There are 8 hidden switches. A switch that is on adds its own fixed numbers to the row, and there is some noise. The rows also spread widely along 10 directions, which tell nothing about the answers.
Known rows, each followed by its switches (1 for on, 0 for off):
[-1.94 -0.41 -0.77 -2.39 -0.77  1.83  1.78  1.52 -1.38 -1.72  0.68  0.35
  0.27 -0.01 -1.45  1.06  1.44  0.11 -1.72 -0.02  0.17 -0.80  2.43 -0.79
 -4.02  0.88 -2.04  0.55 -1.06] -> 1 0 0 0 1 1 0 0
[-0.59 -1.98 -0.04  0.03  1.41  1.44  1.21  0.75  1.54 -0.52 -1.63 -1.18
  2.13  0.17  1.35 -0.97 -2.46  3.47 -0.35 -0.74  0.80  3.62  2.25 -1.23
 -1.33  3.13 -3.14  0.34 -0.93] -> 0 0 0 1 0 1 0 1
[-0.74 -2.50  1.24 -0.78  0.20 -0.44 -1.48  0.83 -1.05 -1.70  0.79 -1.07
 -0.24 -0.94 -0.93  0.16  0.89 -2.69  1.27  0.51  1.23 -1.46  1.85 -0.62
 -2.60 -0.33 -0.36  0.23  2.38] -> 1 0 0 0 0 1 1 0
[-0.47 -3.35  1.25 -0.51  1.88 -0.93 -0.62  0.95 -1.68 -0.80  0.72 -1.72
  0.83 -2.01 -0.38  0.31 -0.58  0.05  1.30  0.32  1.20 -0.89  3.00 -1.17
 -2.68  0.79 -1.17 -0.02  0.33] -> 0 1 0 0 1 1 0 1
[-0.21  0.31  1.91 -1.89  0.21  0.87  1.44  1.16 -0.55  1.00  1.30  1.34
 -0.30  3.77 -0.60  0.24  1.80 -0.57 -0.26  0.45 -1.05  0.15 -0.24 -0.73
 -5.56 -0.20 -0.69  0.76 -0.25] -> 0 0 0 1 0 0 0 1
[-2.04 -0.20 -3.03 -1.24 -0.33  0.17  1.30  0.67 -3.68 -0.64  1.34  0.04
  0.33 -1.75 -1.92  1.18  0.02 -0.64  0.33  1.15  1.33 -3.29 -0.30 -1.07
 -3.34  0.50  1.16 -0.32  1.69] -> 0 0 0 0 0 0 1 0
[-0.59 -3.45 -0.12  1.95  4.02 -0.91  0.07  1.47 -1.99 -0.51  0.35 -1.87
  0.59 -2.32  0.38 -0.64 -1.86 -0.83  0.67  0.73  0.85 -0.44  2.67 -2.12
 -2.50  1.81 -3.02 -0.76 -1.61] -> 0 1 0 1 0 1 0 1
[-0.18 -2.00  2.17  0.68  1.26 -0.57 -2.71  1.35  0.50 -1.21  1.31  0.86
 -0.35 -0.26  0.17  0.04  0.00 -3.58  1.39 -0.90  0.05  0.61  0.73 -0.87
 -0.70  0.22 -2.10 -0.39  0.40] -> 1 1 0 1 0 0 1 0
[-0.53 -2.04  2.91  0.09  1.30 -0.27  2.28  0.74 -0.39 -1.94 -0.65 -1.75
  0.69 -1.56  0.13  0.19  1.35  0.26 -0.30  0.26 -0.07 -1.09  3.07  0.37
 -1.54  0.28 -2.92  1.26  0.02] -> 1 0 0 0 0 1 1 0
[ 0.04 -0.92  2.80  0.85  2.13 -2.95  1.23  0.14 -0.72  0.13 -0.47  1.06
  1.07 -1.55 -0.02  0.53  0.67 -2.05  1.40  0.20 -1.68 -1.61 -1.92 -0.25
 -1.05 -0.73 -1.61  1.34 -0.12] -> 0 1 1 1 0 0 0 0
[-1.51 -0.72  0.67 -2.54 -0.99  1.45 -0.55  0.30  0.00 -2.34 -0.09  1.09
  1.16 -2.45 -1.35  1.50  0.65  0.07 -0.26 -1.71  1.04 -0.60  1.25 -0.09
 -1.67 -0.30 -1.59  0.89  0.18] -> 0 1 0 0 1 1 0 0
[-1.68 -1.77 -0.71  0.31  0.35 -0.37 -0.03  0.06 -1.03 -3.11 -0.63 -2.13
 -1.03 -2.92 -0.27  0.61 -1.02 -0.42  0.65 -0.27  2.35 -0.74 -0.64  0.04
 -0.49  1.38 -0.56  1.18  1.45] -> 0 1 0 1 0 0 0 0
[ 0.44 -1.20  2.67 -2.06  0.89 -0.37  1.16  0.85 -0.88  0.65  1.07  0.92
  1.36  0.33 -0.72  1.22  0.73  0.61  1.37 -0.16 -0.94 -0.40  0.94 -0.46
 -3.44 -0.13 -0.78  0.07 -0.49] -> 0 1 0 1 1 0 0 1
[-1.58  0.69 -0.97 -3.80 -1.66  1.68  0.50  2.43 -1.14  0.23  1.94  4.01
  1.50  2.19 -1.83  1.38  1.39 -1.32  0.12  0.13 -0.11  0.16  0.21 -1.51
 -4.86  0.91 -0.93 -0.92  0.47] -> 0 1 1 1 0 0 1 1
[-3.68 -0.51 -2.63  1.10  0.86  0.63  2.04  2.07 -1.03 -2.41 -0.06 -0.51
 -0.25 -0.98  0.35 -0.64  0.09 -1.51 -1.53  0.34  1.19 -0.28 -0.37 -0.52
 -1.69  3.08 -3.45  1.23 -0.28] -> 0 1 0 0 0 0 1 1
[ 1.25 -1.32  3.27  1.66  2.61 -2.80  2.19  0.73 -0.64  1.15  0.25 -0.87
  0.84  0.22  0.86 -0.56  1.41 -1.23  0.27  1.50 -2.50 -1.36  0.77  0.01
 -1.12 -0.41 -1.46  0.35 -0.69] -> 0 1 0 0 0 1 0 0
[ 1.34  1.07  1.54 -2.70 -1.38 -1.03  3.42  0.76 -0.13 -0.24  0.90  1.76
  1.50  1.36 -0.16  2.38  0.08  2.61  0.91  0.22 -1.09  1.49 -1.58  0.99
 -1.71  1.84  0.54 -0.86 -0.55] -> 0 0 1 0 0 1 0 1
[-1.25 -0.10 -1.58 -0.79 -0.93  1.35 -2.21  1.16  0.82 -1.20  1.06  1.08
 -0.30  1.25  0.14 -0.04 -0.90 -1.08  0.55 -0.94  1.38  2.52 -1.38 -0.73
 -1.20  1.81 -0.31 -0.42  0.87] -> 0 1 0 0 0 0 0 1
[ 0.51 -0.29  0.66 -2.08  0.68  0.28  4.26  2.21 -2.65 -0.07  1.60  0.46
  0.86  1.15 -1.02  1.62  1.36  1.01 -1.09  1.56 -0.88 -0.90  2.97 -0.62
 -4.45  1.57 -1.54 -1.55 -2.08] -> 0 0 1 1 0 1 0 1
[ 0.49  0.73  1.09  0.44  0.72  1.15 -0.15  0.55  1.46 -1.38  0.45  0.84
 -0.92  1.73  1.18  0.49 -1.57  2.24 -0.59 -1.17 -0.87  3.58 -1.23 -0.39
 -0.40  2.27 -2.01 -0.36 -3.48] -> 0 0 0 0 0 0 0 0
[-0.20  1.10  1.19  0.49 -0.58 -0.09  2.22  0.83  0.04 -2.75  0.65 -0.60
 -1.63  0.34  0.11  0.90  2.21 -1.18 -1.29 -0.06 -0.56 -0.28 -0.57  1.78
  0.23  0.57 -1.06  0.59 -0.72] -> 0 0 0 0 0 0 0 0
[ 1.21 -0.40  3.26 -0.16 -0.70 -1.22  0.70  0.02  2.01 -2.07 -0.90  0.79
  1.81 -2.59  0.73  1.39 -0.09  0.58  1.74 -1.83 -0.27  0.74 -0.36  2.11
  3.85  0.16 -0.80 -0.26  1.14] -> 0 1 0 1 0 0 1 0

New rows, each followed by its switches (1 for on, 0 for off):
[-2.55  2.10 -1.46 -0.11 -0.36  0.35  2.95  0.64  0.61 -0.37 -0.92  2.51
  1.09  0.01  0.03  0.07  0.36 -0.15 -1.49 -0.72 -1.57  0.19 -4.16  0.21
 -0.74  1.32 -2.24  1.96 -1.25] -> 0 1 0 0 0 0 0 0
[-1.44  1.00 -0.76  0.07  0.38 -0.04  2.72  0.37  0.34  0.05 -0.75  1.65
  1.91  0.07  0.48 -0.02 -0.93  1.72 -0.20 -0.42 -1.21  0.50 -2.42 -0.27
 -0.83  1.66 -1.19  1.00 -0.46] -> 0 0 0 0 0 0 1 0
[-0.39 -1.70 -1.09  1.71  0.51  0.12  0.14  2.06 -0.29 -2.96  0.37 -2.67
 -0.71 -1.58  0.85 -0.26 -0.20 -0.88 -1.28  0.28  1.44  0.70  2.66  0.20
  1.45  2.61 -1.85 -0.73 -0.38] -> 0 1 0 0 0 1 0 0
[ 0.01 -1.00  0.25  1.06  0.63 -1.16  0.83 -0.10  0.88 -1.18 -1.32 -1.41
  1.06 -1.12  1.30 -0.27 -2.00  1.61  0.57 -0.33  0.39  1.48 -0.89  0.34
  1.09  1.90 -0.57  0.50  0.43] -> 0 0 0 0 0 1 0 0
[ 0.12  0.09 -0.58 -1.45 -1.00  1.31 -1.94  0.69 -0.37 -0.45  1.62  0.38
 -1.26  2.31 -0.57  0.54 -0.25 -0.23  0.58  0.12  0.54  1.19 -0.47 -0.98
 -2.53  0.35  1.57 -0.50  0.79] -> 0 0 0 0 0 0 0 0
[ 1.23  0.53 -0.20 -1.77 -1.31 -0.06 -1.00 -0.23 -1.28 -1.10  1.80  0.94
 -0.31 -1.34 -1.16  2.40 -0.82  0.46  1.90 -0.68  0.84 -0.65 -1.16  0.11
 -0.35 -0.09  2.65 -1.88  0.60] -> 0 0 0 0 0 0 0 0
[-2.18 -1.04  1.06 -0.49 -0.05  0.21  1.75  1.48 -0.07 -3.15 -0.59 -0.37
 -0.33 -0.75 -0.31  0.49  1.42 -1.22 -1.15 -0.14  0.91  0.25  0.32  0.46
 -2.12  1.56 -3.39  1.38 -0.24] -> 0 1 1 0 0 1 0 1
[ 0.14 -0.18  0.21  0.51 -0.04 -1.52  0.20  1.43  0.01 -0.80  1.37  0.71
  0.79  0.45  0.63  0.07 -0.25 -1.65  1.00  0.32 -0.44  0.40 -0.77  0.44
 -0.23  1.79 -0.39 -1.54  0.91] -> 0 0 0 0 0 1 1 1
[ 0.58 -0.13  2.79 -1.34  0.73 -1.43 -0.89 -1.00  0.36  0.09  0.17  1.89
  0.98 -0.82 -0.40  1.35 -1.53  0.25  2.97 -1.05 -0.48  0.32 -3.34 -0.20
 -2.52 -0.33  0.33  0.21  0.13] -> 0 0 0 0 0 1 0 1
[ 0.64  1.88  2.14 -2.07 -1.42  0.33  0.70  0.97  0.44 -0.04  1.57  3.61
  1.24  0.86 -0.91  1.45  3.21 -2.48 -0.82 -0.68 -2.21 -0.82  0.09  0.96
 -1.08 -1.85 -0.70 -0.66 -0.35] -> 0 1 0 0 0 1 0 0
[-0.69 -1.27  2.41  0.39 -0.55  1.13  1.52  2.34  1.51 -4.25 -0.63 -1.31
 -0.97  0.18  0.65  0.13  2.91 -1.65 -2.72 -0.35  0.31  1.37  3.73  1.17
  0.68  1.68 -4.52  0.44 -0.65] -> 0 1 1 1 0 1 0 0
[ 0.32 -1.14  0.34 -1.39  0.31 -0.73 -0.58  0.40 -1.18 -0.58  1.24  0.37
  0.75 -1.24 -0.77  1.39 -1.29  0.07  1.86 -0.13  0.82 -0.10 -0.31 -0.57
 -2.15  0.79  0.34 -0.99  0.33] -> 0 1 0 0 0 1 0 1
[-1.23 -0.83  0.50  1.05  0.42  1.25 -1.13  1.15  0.39 -3.89  0.55 -1.46
 -2.55  0.67  0.49 -0.01 -0.35 -1.09 -1.50 -0.33  1.25  1.79  0.78 -0.24
 -1.38  1.99 -2.82  0.24 -1.66] -> 0 0 0 0 0 1 0 0
[-0.18 -0.97 -1.89 -0.56  0.60 -2.01  1.79 -0.56 -2.05 -0.19 -0.05 -0.48
  1.47 -4.09 -0.66  1.23 -1.84  1.15  2.15  0.21  1.04 -2.24 -1.63 -0.13
 -0.18  0.73  1.53  0.19  1.23] -> 1 0 0 0 0 0 0 0
[-1.38 -3.29  2.37  1.93  0.98 -0.03 -0.02  0.57  1.03 -3.91 -1.68 -3.93
 -0.94 -2.27  0.92 -0.80  1.56 -1.83 -0.23 -0.72  2.68 -0.06  3.15  1.20
  0.71  0.23 -2.64  1.98  2.47] -> 0 0 0 1 0 0 0 1
[-2.63 -1.12 -1.52  0.52  0.66 -0.29  2.43  1.68 -0.56 -0.91 -0.76  0.52
  1.99 -1.35 -0.11 -0.69  0.65 -2.44 -1.07  0.55 -0.29 -1.73  0.87 -0.58
 -1.59  1.15 -3.18  1.00  0.78] -> 1 0 0 1 0 1 1 0
[-1.22 -1.47 -0.21  1.68  2.01  1.05 -0.56  0.96  1.40 -0.70 -1.11 -0.99
  0.19  1.22  1.45 -1.65 -1.78  0.77 -1.00 -0.15 -0.09  2.98  0.87 -1.78
 -1.41  2.38 -3.29  1.09 -1.58] -> 0 0 0 0 0 1 0 0
[-1.62  0.36  0.12 -2.48 -1.44  3.08  0.91  0.92  0.96 -2.15 -0.75  2.43
  2.83 -2.36 -0.61  1.33  1.15  0.68 -0.44 -2.25  1.34 -0.16  2.56  0.54
 -0.35 -0.04 -2.09 -0.20  0.56] -> 0 0 0 1 0 0 1 1
[ 0.63 -2.54  1.71 -1.23  1.62 -0.18  0.02  0.57 -1.36  0.63  0.49 -0.67
  1.75 -1.79 -0.62  0.27  0.23  0.13  1.19  0.29  0.61 -0.85  3.17 -1.04
 -2.73 -0.68 -0.61 -0.32  0.62] -> 0 1 0 0 0 1 0 1
[-2.37 -0.98  2.01 -0.29 -0.48  1.38  0.32  1.88  1.46 -3.05 -0.65  0.40
 -0.20  1.09  0.02 -0.48  3.85 -2.99 -2.85 -0.80 -0.27  0.61  3.23  0.16
 -1.56  0.19 -4.59  1.94  0.10] -> 0 0 1 0 1 1 0 0
[ 1.07  1.45 -0.30 -2.13 -1.59  0.80 -0.34  1.73  0.76  0.31  2.56  3.87
  1.45  1.91 -0.34  1.47  0.11 -1.02  0.58 -0.78 -1.02  1.69  0.05 -0.07
 -1.03  0.89  0.08 -3.14 -0.73] -> 0 0 0 1 0 1 0 1
[-0.16 -0.94  0.38 -1.99 -1.42  1.04  2.12  2.37 -0.61 -2.34  1.37 -1.29
 -1.44  3.39  0.08  1.03  0.60  2.00 -0.80  1.30  0.23  2.70  1.03  0.20
 -2.18  3.86 -0.83 -0.15  0.00] -> 1 1 1 0 0 0 1 0
[ 1.43  0.01  0.75 -1.17  0.37 -1.13  3.01 -0.16 -1.68 -0.34  0.64 -0.39
  0.82 -1.33 -0.38  2.01 -1.11  2.93  0.82  0.34 -0.62 -0.85 -0.45  0.62
 -1.27  1.22  1.02 -0.84 -1.05] -> 0 0 0 0 0 1 0 0
[ 2.52 -2.72  3.74  0.11  2.12 -2.93  1.42 -0.22 -0.30  0.32 -0.19 -2.44
  0.78 -0.17  1.14  0.77 -3.08  3.37  3.52  0.72 -0.17  1.95 -1.37  0.12
 -1.64  2.44  0.32 -0.12  0.05] -> 0 1 0 1 0 1 0 1
[-0.45 -0.57  0.52 -1.42 -1.89 -0.47  0.01  2.09 -1.57 -3.13  1.94  0.01
 -1.53 -0.23 -1.67  1.72  3.19 -4.33 -0.51  0.90  0.91 -1.86  1.54  0.89
 -1.57  0.08 -0.23 -1.19  2.00] -> 0 1 1 1 0 1 0 0
[-0.79 -1.23  0.44  0.01 -0.14  0.41 -0.10  1.37 -0.12 -4.66  0.11 -0.50
 -0.32 -2.63  0.08  1.59 -1.02  0.23 -0.32 -0.61  1.56  1.07  1.84  0.04
  1.02  2.76 -3.08 -1.03 -1.31] -> 0 1 1 0 0 1 1 0
[-2.54 -2.33 -1.02  1.42  1.49  0.27 -0.58  1.63  0.79 -1.22 -0.67 -1.52
  0.28  0.86  1.07 -2.02 -0.71 -1.05 -0.78 -0.12  0.99  2.01  0.85 -1.38
 -2.18  2.78 -3.02  1.52  0.22] -> 0 0 0 0 1 1 0 1
[-0.17 -2.97  2.90  1.37  3.54 -0.38 -1.20  1.50 -0.61 -0.91  0.55 -1.00
 -0.17 -0.84  0.34 -0.59  0.05 -2.06  0.33  0.06 -0.09 -0.22  3.37 -1.40
 -2.67  0.20 -3.80 -0.55 -1.73] -> 0 1 0 1 0 1 0 1
[-0.52 -0.11 -1.94 -1.30 -1.42  1.90  3.43  2.56 -1.87 -0.97  1.13 -1.08
  0.02  1.77 -0.75  0.30  2.39 -0.09 -2.81  1.44  0.21 -0.79  4.27  0.23
 -2.47  1.67 -0.83 -1.07  0.16] -> 0 0 0 1 0 1 0 0
[-1.51 -1.17 -0.47 -0.28  0.56 -1.01  2.43 -0.39 -0.35 -0.45 -1.90  0.08
  3.32 -3.16 -0.13  0.34 -1.51  1.38  1.27 -0.45  0.52 -1.17 -0.84 -0.18
 -0.66  1.02 -0.82  1.13  1.83] -> 0 0 0 1 0 1 1 0
[ 0.30 -1.00  0.33  0.90 -0.04  0.18  0.40  1.47  0.19 -2.81  1.02 -2.11
 -1.84  0.73  0.87  0.51 -0.03  0.01 -0.96  0.06  0.65  1.82  1.19  0.60
  0.75  2.52 -1.05 -0.51 -0.84] -> 1 0 0 0 0 0 0 0
[ 0.22  0.66  2.05 -1.19 -1.35 -0.28 -0.35 -0.49  2.31 -1.57 -0.96  3.35
  2.93 -2.71  0.20  1.58 -0.48  0.95  1.99 -2.56 -0.19  1.09 -1.39  0.89
  2.88 -0.35 -0.54 -0.24  0.92] -> 0 0 1 0 0 0 1 0
[ 0.72 -1.48  4.04 -0.72 -0.68 -3.22  2.81  1.33 -0.23 -2.82  0.56 -1.32
 -0.80  1.40  0.49  1.84  0.79  0.42  1.22  0.86 -1.02  0.92 -1.30  1.67
 -0.83  3.06 -0.73  0.23  0.85] -> 0 1 1 1 1 1 1 0
[-0.19 -0.04  1.92  0.75  0.88 -1.71  2.86  0.45  0.03 -3.26 -0.16 -0.38
 -0.11 -2.89  0.51  2.04 -0.49  0.28  0.48 -0.71  0.16 -0.42 -2.12  1.93
  1.18  1.94 -2.10  0.26 -1.52] -> 0 1 0 1 0 0 0 1
[-0.13  0.35 -1.58 -3.45 -2.39  2.28 -0.40  1.29 -1.68 -0.40  1.73  0.72
  0.22  1.25 -1.98  1.13  1.78 -0.73 -0.63  0.43  1.11 -0.81  2.65 -0.52
 -3.33 -0.57  1.85 -1.56  1.92] -> 0 0 0 0 0 1 0 0
[-1.06 -1.25  0.93 -1.61  0.51 -0.09  1.63  1.73 -2.17 -1.62  1.08 -0.13
 -0.51  0.23 -1.34  1.24  1.14 -0.41 -1.02  0.98 -0.46 -1.08  1.64 -0.95
 -4.35  1.29 -2.30  0.57 -1.35] -> 0 1 1 0 1 1 0 0
[-1.72 -1.58 -1.15  0.81  1.33 -0.65 -0.32  0.10 -0.15  0.14 -1.26 -0.10
  1.85 -2.19  0.14 -0.94 -1.23 -0.85  0.59 -0.27  0.49 -0.25 -1.00 -1.31
 -1.10  0.74 -1.34  1.42  1.03] -> 0 1 0 0 0 1 0 0
[ 0.29 -3.37  4.01  1.58  3.20 -2.87 -0.18  0.60 -1.35 -2.79  0.54 -1.11
 -0.22 -4.01 -0.25  0.94  0.97 -3.60  1.46 -0.02  0.59 -2.36  2.12  0.06
 -0.92 -0.75 -3.02 -0.08 -0.82] -> 1 0 1 0 0 1 0 1
